There are 2 nested groupings, the coarsest first. Each group lies inside one group of the grouping before and may be the whole of it. The rows also spread widely along 3 directions, which tell nothing about the answers.
Known rows, each followed by its group in each grouping:
[ 13   8  -1   4  -6  -5  -9  -5   0  -3  -2 -19  -1  10 -12   0]	j639 Dizek
[ -3   2  -2   0   9  -5  24  30   2 -27   8 -11   8   4  -5  -9]	j595 Bine
[ 27 -10  14  13   2  -8  -5  -4  -1  -5   4 -15  -2   5   1  -6]	j595 Nedov
[  7  -1 -16   6 -18  -3   4  -6  11  -2  21 -29   8  14  -5  -4]	j639 Nup
[ 26 -11  10  -6  17 -11  -9   1  -5  -1 -18  -8   3   7 -11   3]	j595 nisud
[  4  10  -3  17  -7   3  -5  -2   1  -9   3 -14  -2   5  -8   4]	j639 Dizek
[ 13   7   0  -1  -8  -3  -7  -8  -5   2  -1 -17  -1  12 -15   1]	j639 Dizek
[-14   1   1  12  22  -6   2  16  -4 -38  -2   3  -2 -10  -6   1]	j595 Nedov
[ 10   2  -8   4 -13   0  -3  -8   8   0  18 -23   7  14 -11  -4]	j639 Nup
[ 18  -7  16   9  20 -12 -11  -3  -7 -10 -11  -6  -5  -1  -7  -1]	j595 Nedov
[  0   5  -9   9  -1   6  -5  -6   9 -13  14 -19   4   8  -6   2]	j639 Nup
[  8  -6   6  15   0  -9  -2   2   0 -16   9 -16   0   0   3  -5]	j595 Nedov
[ -9   7 -11   1   2   4  -2   2   9 -13  12 -15   5   5 -17   2]	j639 Nup
[  0   5   0  -3   7   1 -13  -7   8 -13   5 -12   3   5 -12   6]	j639 Nup

New rows. What belongs after each?
[ -5  12  -5   8   5   0 -11   0   2 -19  -3  -9  -2   2 -12   3]	j639 Dizek
[-26  11 -13  13  14  13 -14   1   6 -36  11  -6   2  -3  -6  11]	j639 Nup
[-14  13  -4  13  11   6 -14   7  -3 -25  -5  -3  -3  -3 -14  10]	j639 Dizek
[-17   3  -3  -9  25  -6  23  36  -5 -28   2  -1   0  -2 -15  -3]	j595 Bine
[ -5   5  -7 -13   6  -3   0  -1   2  -6   4 -15   7   8 -28   3]	j639 Nup
[  8   5  -7  -2  -8  -9   1   2   1  -1   6 -18   1  13 -21  -2]	j639 Dizek
[ 34 -13   8   6   1 -10  -3  -1  -4  -2  -2 -19   2   8   0  -5]	j595 nisud
[  5  -6  17   0  22 -16  -4   9  -9 -21  -8   0  -1   0 -14   4]	j595 Nedov
[ 33 -12  16 -14  22 -15 -10   2  -8   1 -20 -12   3   5 -13   0]	j595 nisud
[ 40  -5  13   7   2   1  -4  -4   3  -3   3 -26   2   6   5 -10]	j595 Bine
[  3   8  -3   8   3   2 -12  -8  -3  -9  -5 -10  -4   1 -16   3]	j639 Dizek
[  1   8  -8  17 -10   3  -6  -3   2 -10   7 -14  -3   3  -4   2]	j639 Dizek
[ 13   9   0  16  -3   5 -15 -11   0  -8   0 -20  -3   7  -2   2]	j639 Dizek
[-29  13 -13   6  16  10 -11   5   6 -37   2  -1  -1  -3 -12  16]	j639 Nup
[  7   3  -5  11  -7   6 -12 -15  11  -6  11 -23   6   5  -3   0]	j639 Nup
[ 19  -9   2   6   6  -7   2   4   1 -14   3 -13   4   4   3   1]	j595 nisud
[ 49  -7   6  -7 -14  -9 -14 -24   7  34   8 -35   9  24 -17  -8]	j639 Nup
[ 22 -12  -1  -7   1 -17  12  11  -4  -2   2 -17   5   9  -8  -5]	j595 nisud
[ -1   5 -20   3 -22  -3  12   1  10  -4  25 -27  13  11 -10  -4]	j639 Nup
[ -3  -1  10  19  23  -3  -9   8  -2 -31  -8   2  -3  -5   1   1]	j595 Nedov
[ 16   6   1  -5  -4  -8  -7  -2  -3   4  -3 -15   1  12 -21  -2]	j639 Dizek
[ -1   9  -6   9  -3   1  -6   2   0 -14   5 -15  -1   5  -9   3]	j639 Dizek
[-15   7 -17   0  -1   2   2   5   8 -15  16 -17   3  10 -13   0]	j639 Nup
[ -8   9  -1 -21  18  -6  -8  -1   0  -8  -7  -4   4   7 -32   8]	j639 Nup
[ 21   6  -3   3 -15  -5  -4  -7   0   2   5 -24   3  11 -13  -5]	j639 Dizek
[  6  -8  15  11  22  -8 -10   5  -5 -24  -9  -3  -4  -2  -2   3]	j595 Nedov
[  7   7  -7  -5  -5  -5  -2  -6   7   0  11 -21   3  11 -19  -5]	j639 Nup
[-11   8 -16   8   0   3   3   2  10 -19  16 -18   3   5 -11   4]	j639 Nup
[-16  14  -9   0   5  -6  -4   7  -5 -17  -2  -3  -3   5 -22   5]	j639 Dizek
[ 25 -13  -1  24  -1   1  -4  -7   5 -15  11 -22   1   1  19  -1]	j595 nisud
[ 22 -12   7  17  14   1 -16  -5  -1 -19  -6 -10  -2  -1   8   5]	j595 nisud
[ 44 -15  14  13   6  -1 -15 -13  -1  -4  -7 -17   4   6   6  -3]	j595 nisud
[-15   8  -4  -6  20   2 -14   1   1 -20   0  -1  -1   3 -25   7]	j639 Nup
[ 10   5   4   9   9   8 -23 -20   7 -11   0 -12   3   4 -11   7]	j639 Nup
[  3   3  -7 -15 -10 -11   3   0   3  11   9 -22   7  17 -25  -4]	j639 Nup
[  4   3  -1 -19   7  -6  -8  -5   1   6  -4 -15   5  12 -29   0]	j639 Nup
[ -6  12  -6   8   6  -2  -5   3  -3 -13   2  -6  -3   4 -14   6]	j639 Dizek
[ -6  -4  -3  16  15  -4   0  13   2 -32  -2  -7   0  -7   6   4]	j595 nisud
[  6   5  -6  20   0  17 -21 -17  11 -20  13 -17   2   1   2   5]	j639 Nup
[  7  -7   2  -4  18 -13   1  10  -6 -19 -12  -9   4   4  -7   5]	j595 nisud
[ 12  11  -6  12 -14  -1  -3  -8   3  -3   8 -21   0   9 -11  -5]	j639 Dizek
[  5  -9  -6  14  -1  -9   9   9   2 -17   8 -18   3   2   9  -5]	j595 nisud
[  4  11 -13  22 -25   3   6   1   3 -10  26 -28   4   6   3  -5]	j639 Dizek
[-10   4  -7   5   2   7 -12  -4   8 -21   8 -10   2   2  -9   3]	j639 Nup
[  3  -6  11  10  17  -6  -7   6  -3 -23  -5  -5  -3  -2  -1   0]	j595 Nedov
[-34  11 -21  -3   3   0   6  12   8 -28  19  -9   3  -1 -14   2]	j639 Nup
[  7  -1  12   6  25  10  -6  11  -1 -33  -4  -6   0  -4   1   1]	j595 Bine
[ 11   3 -12  20 -12   8 -10 -12  18 -11  23 -28   6   5   7  -3]	j639 Nup
[  6   4 -10  12 -14   4  -2  -7  14  -4  22 -30   8  10  -5  -2]	j639 Nup
[ 30  -2  13   5  12   5  -5   2   0 -11   0 -17  -1   5  -2  -6]	j595 Bine
[ 12   5  -3  12  -1  10 -22 -20  11 -16   8 -23   0   5  -4   4]	j639 Nup
[  3   8  -2  -4  -9 -11   4   3  -5  -1   1 -16   1  13 -18  -1]	j639 Dizek
[  3   3 -12  13  -8   9 -12  -9   8 -14  13 -22   5   7  -4   1]	j639 Nup
[-20  12 -18   6  -9   0   6   8  12 -19  22 -19   6   3 -10   0]	j639 Nup
[ 13   3   1   1   7   6 -21 -19   2  -3  -1 -14   3   7 -15   1]	j639 Nup
[  3  10  -1   1  12   6 -22 -11   8 -17   3 -11   0   2 -13   6]	j639 Nup
[ 12   8  -3  20   1  18 -25 -19  10 -16   9 -17  -2   3   4   4]	j639 Nup
[ 11  10  10  -5  17  -3 -23  -8  -6  -5 -17  -4  -4   4 -27   8]	j639 Dizek
[  8  10  -2  17   3   9 -19 -11   0 -16  -3  -8  -2   2  -3   7]	j639 Dizek
[ -7  11  -4  15  13  15 -24 -15  10 -32   8 -10  -1  -5  -2  11]	j639 Nup
